The same things were measured in two ways. Each way mixes the same 10 hidden numbers, adds some noise and spreads widely along 5 directions of its own, which tell nothing about the thing.
Some things both ways: the first way, then the second way.
[ -4  -7   2  -1  12 -10  -7  13   0  -7  15   6  11   5  -7 -10  21  14
  12  30]
[ 13  -2  -7  31 -18  11   7  15 -30 -22  -7  15   2   9 -11  -7  22   3
  -7]

[-17  -4  15  10  -9  -5   6  22 -30 -29  -5  29   8  -8  -5 -12  10  24
  18  20]
[  9  34   3 -18 -22  13 -11   5  -9  19 -10 -24  -5  -2  19  16   2 -24
 -17]

[ 27   4 -22   7   0   1  -9 -20  14  10  -1  -6 -27 -17 -10   2 -12 -21
 -19  -5]
[  6   7   7  -4  -7   6 -11  -7  -5  12   7 -14  13  12   1  20  -4 -13
  -4]

[  2  14  21 -10  -7 -12   4  15  -2 -11  14   3 -21  -2  -4  -9  12  34
  30  -6]
[ -9  -4   8   1   0  11  15  14   7   4  -2   2 -21 -26  -7  -5   7  18
 -19]

[  5  11  -9  -2 -16  -4   4  21   0   3   9   7  18  -5  -3  -5   7   6
  10  10]
[ 14   9   3 -16 -15 -11   2 -10   2  17   2 -28  11   9  17   4   8  -9
 -10]

[ -5   6   1  -5  10  -2   4 -11  17 -17 -13  10 -18   0  -4  -9 -20   9
  13  -6]
[  1  -1   2   8 -18   6   8 -17 -23 -15   2   2   6  25  -3  12   9   7
   9]

[-12 -10  -1  14  -9   8   7 -10   6 -22 -13  10   6  -7   8   7  -9  -2
   6 -18]
[  1 -24  -5   8   4  -3   0  -6  16  -3   3  -7   6  15   6 -13   3   4
  -7]

[ 13 -18  -2  20   3  23  -3 -22   7  11  -9  -9 -28 -24   7  15  -5 -21
 -18  -3]
[  4 -24 -20   6  11   4   2 -10  -1  -9  15   1   2  14  -8  -6   9  18
  -4]

[  0 -13   0  13  -2   6  -6  20  -7   8 -12  -6  12   4  -9   2 -13  11
 -20   8]
[  1 -15   3  -4  16 -18  -2  -1  12  16  -3   1  -2  -4  -4   1  -5   7
   2]

[ -3  -5  16  23   5  18 -21  13  -7 -17 -20  10   0 -12 -10   2 -20   4
  -8   4]
[ 11  -7 -13   3  20 -30   5  -7   5  19   6 -12   2 -18  -7  -8  26   0
  -2]

[ 13   8   0  33 -14  -7  -7 -15   8  -3  -6  14 -23 -18  10  11 -17 -12
 -26   5]
[ -1  -1  35  -6   3   6   8  -3  25  20  11  -6  15 -30  -5  18 -37   6
  -9]

[-19 -14  -4   6 -12 -20 -10 -20   4  -9  -3  -2  12   6  -1   1  -1   1
 -15 -11]
[ -5 -15  11  36 -13  23  -5  16   5 -15 -20   6   4  12  -2  -4  13  -8
  -9]

[ -7 -24   3  14 -15  11  -2  12 -17  16  -9  -2  -3 -21   2   5  -1   5
 -14  15]
[ -5  15 -12  -9 -32  17  -8  -2 -16  -4 -13 -25   6  46  26   6   4  -8
  10]

[  8 -15  18  22  13  11 -14   7  -6 -10  -4  15 -22 -24  -5  -1  -6  10
  -5  22]
[  0   6   5   5  -7  17   2  14  -9  13  -8  -6  16   3  -5  13 -14   6
  10]

[ 11   5   3 -15   0  11   3   1  11   9   5  -7  -6 -15  -9  -2  -6  -3
   9  -5]
[  0  10 -11   7 -25   1  -3  -8 -31 -16 -22  -5  -9  30  17  -3  44 -13
   5]

[ 19   5  -6  -3  13  -1 -12  12  13   4  11  -6  -8  -2 -20  -4  10   8
   8  10]
[ 22  -9  -7   6   8 -17   3   7  -6  10  -1   2   0 -18  -8   3  31  -7
 -20]

[-26   1  -2 -11 -11 -12  -1  16  -1 -10  -2   4  31   9 -14  -6  14  22
  15   2]
[ 13  14   6  21 -23  -1  -9 -13 -20 -19 -19   3 -11  14  13  -3  31 -20
  -2]

[ -3  19 -20 -20   2  -5  -5 -28  22   1  10  -1   6   6  16  -5  -7 -27
   2 -12]
[ 10  11 -11  11 -29 -13  10  -7 -36 -30  -3   0   1  18  13   0  31 -28
  -5]

[  2  12  -2 -12   7   1  -4  21  11   0  16   8  36   0  -2  -8  14   3
  21  32]
[ 23  12  13   0   1 -16   8  -8 -17  15   6   3   8 -13  -6  -1  -4  12
  11]

[  6 -13  18   7  -3  -1  12  -2  -9  -7  12  12 -15 -25   0  -1  10  11
   3  10]
[-12  -6   1   3   2   9  18 -11  16   8  24 -25   0  -3 -19  17   0  20
  -5]

[  3  17   2   7  -7  12   5  -2  -4 -27 -10  15 -21 -12   0  -1  -9   1
  21 -22]
[ -4  -9   9  11  10  11  -6  -5  13   3   6   1  -7   2 -10 -24 -19  22
   0]

[ 15   0  -6  -1  17  26  21  -7 -10  -7  14  17   7 -15  12  -4  11 -24
  10   2]
[  0   1  -5   2   6  -4  -6   2  -9  -4  -5  13 -19  -6  -1 -12  -3   2
  -2]

[  0 -18 -13  22   3   6  -4 -18  -3  -3 -18  10   1  -9   3   4 -27 -18
 -34   5]
[ -3   0  -8   3 -13   0  -4 -14 -10  -4   4 -19  19  35   3  20   1 -17
   7]

[ -8   7 -10 -17   3  -9 -14  -2  -4   6   7 -13  12  14  -7  -7  21  -2
   7   2]
[ 17  12   0   6   6  -5  -6   2 -13   0   2   9 -15 -24  -6   1   9  -9
 -15]

[ 14  19   4  12   5   0 -11   3  -7 -19   6   6 -16   5   0  -2  10   6
  14 -12]
[ -7   2  -4  14  12   7   1  -7  -5 -16  21  10   1 -13 -19 -12 -21  -2
  -7]

[  9  -7   4  15  12  11  -6  -8 -11   7 -10  -4   4   2   4   6  -7 -17
 -27  14]
[  3   4 -15 -22  15   0 -11  -2  -4  20   1  -6  20   1   0  15 -20  -5
   4]

[ 13   3  11  22   0  -2 -15   0   7   1  -8  -5  -9   0  -4  10  -4   0
 -20   8]
[  0   0   1   2  14   2   1 -19  -4   0  17   3  16 -14 -12  12  -7  -1
   2]

Other things, the second way, with their names:
K_994: [  5   3 -10   6 -22  15  14 -21 -30 -23   5  -3  -5  22   6  -7  29  29
  10]
K_624: [ -5 -19   1   9   6  41 -20  11  33  15 -11  -9  29  10  -3   4 -20   0
 -19]
K_154: [ 10 -18   2  26  17  19   0  10 -13  10  -4  15  13  -2 -23 -18  12  47
  17]
K_714: [ -9  14   4 -24   0  -3   0   1  -7   9 -15   2 -30 -24  17  11  13  -4
  -1]
K_42: [  1 -29  -1  35  11  -1  16   6  18  -6   4   0  -7 -15 -27  -9  39  12
 -28]
K_61: [-10  18   8 -11   5   0   0  -2  -4  12  -8   2  -8 -27  -1  11  -7  -9
   0]
K_376: [-12   2  19  12  -7  31  -3  14   9  19 -20 -11  31  -2   3   0   2  -2
  -5]
K_437: [  6   4  -9 -21  10  -5   3 -22  -1   8  23 -10   4  -9  -4   9 -12   9
  -4]
K_653: [ -4  -1   2   7 -14  12   4  -3  -3 -14   2  -2  -7   3   2   7   7  -6
 -16]
K_399: [ 12  14  -7  -1  -2 -16  -1  -8 -12   2   3  -6  -6  -5   2  -2   8 -12
  -4]
K_558: [ -1  15  30  10 -15  18  -3  -2   4   1 -13   6 -14  -8  -1   8 -15   4
  -1]
K_896: [-10   2  10 -13   4   9 -19 -11   8  12 -10  -8   6   7  18  15 -16  -9
  12]
K_369: [ -8  -4 -13   4 -25  22  -1   7  -9  -3 -25 -15  11  42  20  -8  20   5
   4]
K_403: [ -3  -3 -16   2  -2  -5  14 -27 -24  -4   7 -10  13  22  -7  -5  24  24
  24]
K_643: [  2   8  12  -9   3   0   5 -12   5   6  18  -4 -21 -19  -9   1 -18  15
  -8]
K_992: [  2 -10   5  -7  12  -8   0  -2  10  23   3  -7  13   3  -5  13 -16   7
   7]
K_24: [ -2  -5   3  30  -9   3   8  18 -19 -23 -14  20   5   0  -2 -21   7  -5
   2]
K_565: [-10   0   4   4  -3   2   5   0 -15 -13 -14  21   2  -4   1  10 -12  -8
   9]
K_145: [  5  12 -28  -1   2 -12  -7 -21 -23  -7   1  -7  -3  13   0   9  24 -15
   6]
K_620: [ 15  21  -2  -6 -14  -2   6 -16 -19  -4  11  -8 -10 -10  -7  34  18 -15
 -20]
K_825: [  9 -30  -8   9  20   9  11 -39  26   7  57 -26  29  14 -39  11 -13  35
 -12]
K_686: [ -5   3 -12  -7  -8   0  -4 -23 -16 -13 -10   4  13  21  12  16  -3 -21
   9]
K_285: [  8  -8   5  -4   2  -8  20   7 -11 -11  11  27 -22 -21  -8 -15 -18  30
  -4]
K_708: [-18  13  -9 -35   5 -15  14 -19   2  12   3 -11 -12 -21   5  29  -5  -8
   0]
K_441: [  1  17  13 -14   3 -16   3 -17  -1  -1  17   5  -6 -18  -1   7 -47 -12
   4]
K_764: [-16 -29 -14  -4  -6  28  -5  14  16   9 -20 -17   6  36  17 -16  12  27
  -5]
K_585: [ -4  12  -5 -31   2 -15   5 -16  -2   7  14  -9   5  -9   9  23 -25 -15
   3]
K_644: [-11  -2   7   9  -3  12   4 -21  -3 -16   6   5 -10   3  -1  -9  -4  16
   8]
K_663: [ 13 -12   0   8   0   2  -3  13  -7   0  -5   9  10   0   0   1   4  -4
  -9]
K_84: [ -3  -9  16   0  18  22  -8  16  15  15  -6  18  11 -24  -9  -3 -39  11
  -7]
K_436: [ -3  12   5   4  -6  15  -7 -10   6   9  -2 -16   0  -1   0   2   5  -2
  -6]
K_567: [ 10  11  -9   2  -2   8 -11 -35 -33 -10  -2   8   1   9   1  11  30   1
  13]
K_945: [  1 -25 -31 -32  12 -22  -6  14  15  11  -5  -8 -18  16  20  -4  -5  -3
 -15]
K_543: [ -7  19  -3 -29  -9  -3   4  -1   4  12   8 -23 -15 -10   6  36 -14 -20
 -15]
K_336: [ 13 -15  -2  11   7  -8  -1   6   8  -4   0   9  11  -2  -5 -13 -19  -3
  -9]
K_3: [  6 -20   3  16   1   0   2 -10  -5 -16   8  12   6  17  -5  -7  -5  10
   5]
K_805: [-15 -17   8  17  -4  17  18   7   6 -12   5   9 -17  -5 -20  -9   1  29
 -11]
K_934: [-14  -4   0  17  19   4  10 -11   7  -3  11   9 -25 -23 -30 -10   2  27
  -4]
K_480: [  5  -4 -21  -1   2  26 -25 -29 -13 -10  -3   3  14  38   4  -1  -4   7
   9]
K_647: [ -5   5  -5   4  -8  -7  10  34 -18   2 -19   7  -5  -6   7 -12   7  -3
   3]
K_717: [  9 -24 -29  11  -6  -1  -7  17   2   8 -21 -19  30  42  14 -23  23  -4
  -5]
K_413: [ -1  -2  -1  21  -1  -6  10 -32 -14 -31  19   7 -25  -4 -15  -2  28   2
  -8]
K_190: [-11   2  10  -5   6   6   5 -11  -5  -2  12   6   7  -2  -5   3 -38  18
  23]
K_681: [-17  -5 -10 -16   3   8   3  -9  -4  -4   1  -1 -24   7   5   3   6  19
   4]
K_869: [ -9  17  -4   3 -30   6  -6  15  -6   0 -32 -20   4  26  29   3   7 -31
   3]
K_158: [ 20 -20  -6  -2   2  -6  -4   1   2  12  -5  -6  13  17  10 -10  13  11
  -7]
K_507: [  8 -19 -17  -3  11   5 -16  -6  -3  -6   5   6 -30  17   5 -21  11  24
  -6]

Some of these things the first way, each followed by its name:
[ 14   7  11 -12   7   7  25 -16 -11  20  17  -1  -2  -1  16   1   1 -23
 -15  -4] => K_708
[ -9  -5  16  -5 -16   2  -3   2  12  28   2 -19  -8 -24   4  14  13   5
   5  19] => K_994
[ -2   3  -4   4   9  10  14 -40   9   0 -10   1   2   7  20   8 -19 -37
 -23 -17] => K_686
[-13   5  -6 -25  -5   3 -10 -19   3   2   9 -11 -16   0  -1  -7  -5  -6
   7 -34] => K_869
[ 25 -13   4  24 -11 -13   8   8 -10  -5   7   1  -7  -7 -17   6  26  12
 -10   8] => K_624
[  8 -15  11   8  10   4  20  21 -26 -18  13  25 -19 -10  -3 -15  14  27
  19  13] => K_543
[  2  11  -3 -16  -9 -18  15  -5   6  -5  18   2  -3   8  -2 -10  18  11
  21 -11] => K_653
[  4 -19 -26 -13   8  25  18   0 -12  31  14 -22   2   2   8  -1  13 -15
  -2 -13] => K_945
[ 13  -6 -14   5   5  13   8  -9  17  -8   2   7   1 -11   4   1  -3 -12
   4  -1] => K_3
[ -9   7 -10  -1   4  13   0 -18 -11  -3  -1  11  14  -4  17   0   0 -33
 -10   1] => K_399
[ 21  20   4  -3   9   0  -3 -17  17 -16  10  -2 -32   1  -4  -2   7  -1
  16 -24] => K_84
[ -2   4   9 -10  18  14 -21   7   3  -7  12  -1 -15  -4   3 -12 -11   7
  19  -3] => K_647
[  1  -4  13  -7 -11  -4  18  13  -3   1  12   4  17 -12  -2  -3   9  17
  13  12] => K_369
[  8  14  13   1   4   3  -4 -12  -6   5   1   2  -7  -3   6   0 -10 -14
 -14  -1] => K_61
[ -5 -12  21  -3 -22  -1   6  22   0   4  -7 -18 -17 -10 -15   5   3  42
  16 -14] => K_764
[  8 -21   5  19 -10  14  15  -6  -3  -1  -4   1  24 -20   8  12  -9 -15
 -18   2] => K_896
[-22   1   5   6 -12 -11   6   1 -11 -20 -14  21  -1   3  -3  -6  -5  14
   0   3] => K_558
[ -9  20 -11  -4   8   7   5  -8  -2 -25   1  20  -3  13  13 -13  -2  -7
  23 -23] => K_441
[  4 -18  24  -3  18  10   8   1  11 -12  10   6  35 -23   2   5  18  -3
  17  37] => K_154
[ 15 -21  -2  12   2  42  10  -1  -2   2 -15  -4 -33 -36  -4   8   5  -6
  18 -11] => K_507
[  3  10  10 -12  -7  -8  16  -5 -22   9  17  -1  21   4   7  -1  20 -14
  -7   3] => K_934
[ 11  -1   0  -2  13 -10  11  12  -7  -9  12  16 -13   0 -14 -16  23  18
  13  26] => K_620
[ -9   7  16 -18  -9   2  -3   3  -3  18  -2 -22 -11   5  -3  -1  -7   9
   0 -15] => K_714
